Each new row is followed by its nearest point in the smallest flat space through zero that holds the last named rows.
In the rows, 128 means zero.

k_4 (3 x 10):
[[203 110 124  98 115 109 191 132 143 171]
 [157 138 143 176 113 133 159 172 170 172]
 [182  78 132 147 151 132 134 195 174 193]]
New rows:
[124  99 157 103 110 115 148 126 125 127] : [142 122 124 111 127 122 139 120 124 131]
[134 129 121 103 112 134 145 101 101 150] : [142 130 123 104 120 119 147 108 117 124]
[ 96 126 124  98 121 136 156 151 153 139] : [135 128 129 130 126 127 134 132 132 134]
[129 155 122 115 134  97 157 151 137 143] : [144 135 130 130 117 124 150 129 135 139]
[153 122  98 155 105 122 150 129 109 139] : [145 134 130 129 117 124 150 129 134 139]

k_577:
[[117  95 152 141 203 108  92  94 129 143]
 [125 114 149 184 144 134  65  70 167 121]
 [131 131  95 131 174 173  86  97 158 119]]
New rows:
[ 91 116 132 167 153 115 173 132 153 117] : [125 120 141 133 134 115 126 124 124 133]
[ 94 117 114 121 150 151 140 117 112 132] : [127 126 117 114 154 135 127 129 125 131]
[136 129 151 137 122 120 123 109  91 119] : [125 121 145 138 123 112 128 125 124 131]

k_611, 3 rows:
[[115 130 106 161 125  97 164 177 117 148]
 [110 124 104 102 155  62 144 142  80 172]
 [139  99 136 137 143  67 138  84 122 137]]
New rows:
[ 99 128 157 129 141 163 139 103 134  97] : [136 129 139 126 122 152 115 112 143 112]
[149 148 155 127 135  92 116 155  98 147] : [121 128 119 120 137 106 135 136 111 144]
[126 122 131 111 112 129 133 158 151 134] : [124 135 123 131 124 138 131 145 128 128]
[134 126  93 129 144 106  94 130 156 116] : [130 125 130 127 130 123 127 121 128 128]
[127 134 128 116 125 132 140 154 124 164] : [118 137 116 121 130 127 133 152 115 140]
[109  98 155  99 131 125 116 136 157 147] : [129 127 131 116 132 129 120 117 125 128]

k_449, 3 rows:
[[135 134 110  53 165 122 116 127 111 161]
 [142 144 149  73 162 125 113 141 107 141]
 [121 128 139  96 142 140 140 138  90  81]]
New rows:
[136 149 125 157 142 148 113 168 142 101] : [131 133 152 147 122 130 128 136 127 113]
[154 141 149 151 128 125 150 131 131 123] : [133 134 151 148 123 128 125 135 132 121]
[164 133 153 124 166 102  89 139 107 147] : [148 148 163 107 149 121 107 142 127 153]
[121 117 127 138 147 128 103 136  97 138] : [131 131 133 119 134 128 125 131 124 130]

k_364 (3 x 10):
[[126 170 143 129 164 167 153 123 120 125]
 [109 135 140 166 107 130 132 133 117 122]
 [179 194 133 139 101 127 132 163 105 108]]
New rows:
[104 143 156 136 122 129 138 126 131 122] : [113 136 138 148 127 139 136 126 122 126]
[129 115 124 118  86 127 131 159 134 181] : [134 115 122 129 108 109 117 134 129 127]
[142 121 153 140 139 134 137  78 126  84] : [118 132 133 133 138 139 135 123 127 129]
[162 126 124 109 137 142 136 107 124 127] : [145 136 123 104 145 132 130 127 132 130]

k_714 (3 x 10):
[[ 59  88  83  95 130 103 172 111 133 144]
 [122 107 104 134 145 118 145 100 109 139]
 [139 128 122 101 173 128 104 146 114 162]]
New rows:
[123 143  75 133 108 168  83 122 125 130] : [134 131 131 129 130 130 124 130 127 129]
[116 140 128 133 132 117 115 104 181  82] : [119 133 136 135 101 130 136 129 142 110]
[109 124  90 131 136 135 164 177 167 127] : [ 96 123 122 104 118 122 137 141 145 130]
[132  86 139 121 129 133 132 115 117 124] : [126 120 120 132 132 124 135 116 121 130]
[ 75 121 125 102 121 181 130  98 133 137] : [ 99 117 116 112 121 120 143 129 137 130]
[140 125 181 166 121 146 132 124 126 137] : [153 140 144 152 117 136 121 123 126 113]

k_510 (3 x 10):
[[117 111 110 167 133 110 133 143  86 162]
 [103 138 102 126 164 109 143 133 120  99]
 [ 95 170 134 135 160 123 137 121 142  99]]
New rows:
[108 136 139 141 122 106 159 114 119 100] : [111 143 125 135 145 122 134 128 128 117]
[146 118 139 144 159 152 113 128 135 114] : [128 133 132 125 128 131 127 125 134 124]
[106 120 102  73 150 116 115 108 149 163] : [133 119 116 109 132 126 131 129 132 112]
[ 88 129 141 124 105 135 141 150 158 136] : [125 141 141 132 126 134 126 123 137 128]
[124 164 125 137 119 141 127 153 163 134] : [122 149 146 133 128 136 125 121 142 126]
[131 121  99 111  70 128 118 152 112 121] : [148 100 117 114 114 128 125 133 121 135]

k_124 (3 x 10):
[[126  94 135 147 112 144 123 102 100 159]
 [161 139 114 159 106 124 155 114 129 150]
 [112 118 137 102 152 119 122 132 114 131]]
New rows:
[136 151 169 112 142 128 165 153 125 126] : [133 143 125 112 146 109 140 137 131 127]
[172 121 118 155 145 126 139 136 133 140] : [149 138 119 141 121 120 148 122 128 142]
[110 105 128 116 164 141 146 105 157 160] : [123 117 133 118 140 122 129 123 112 141]
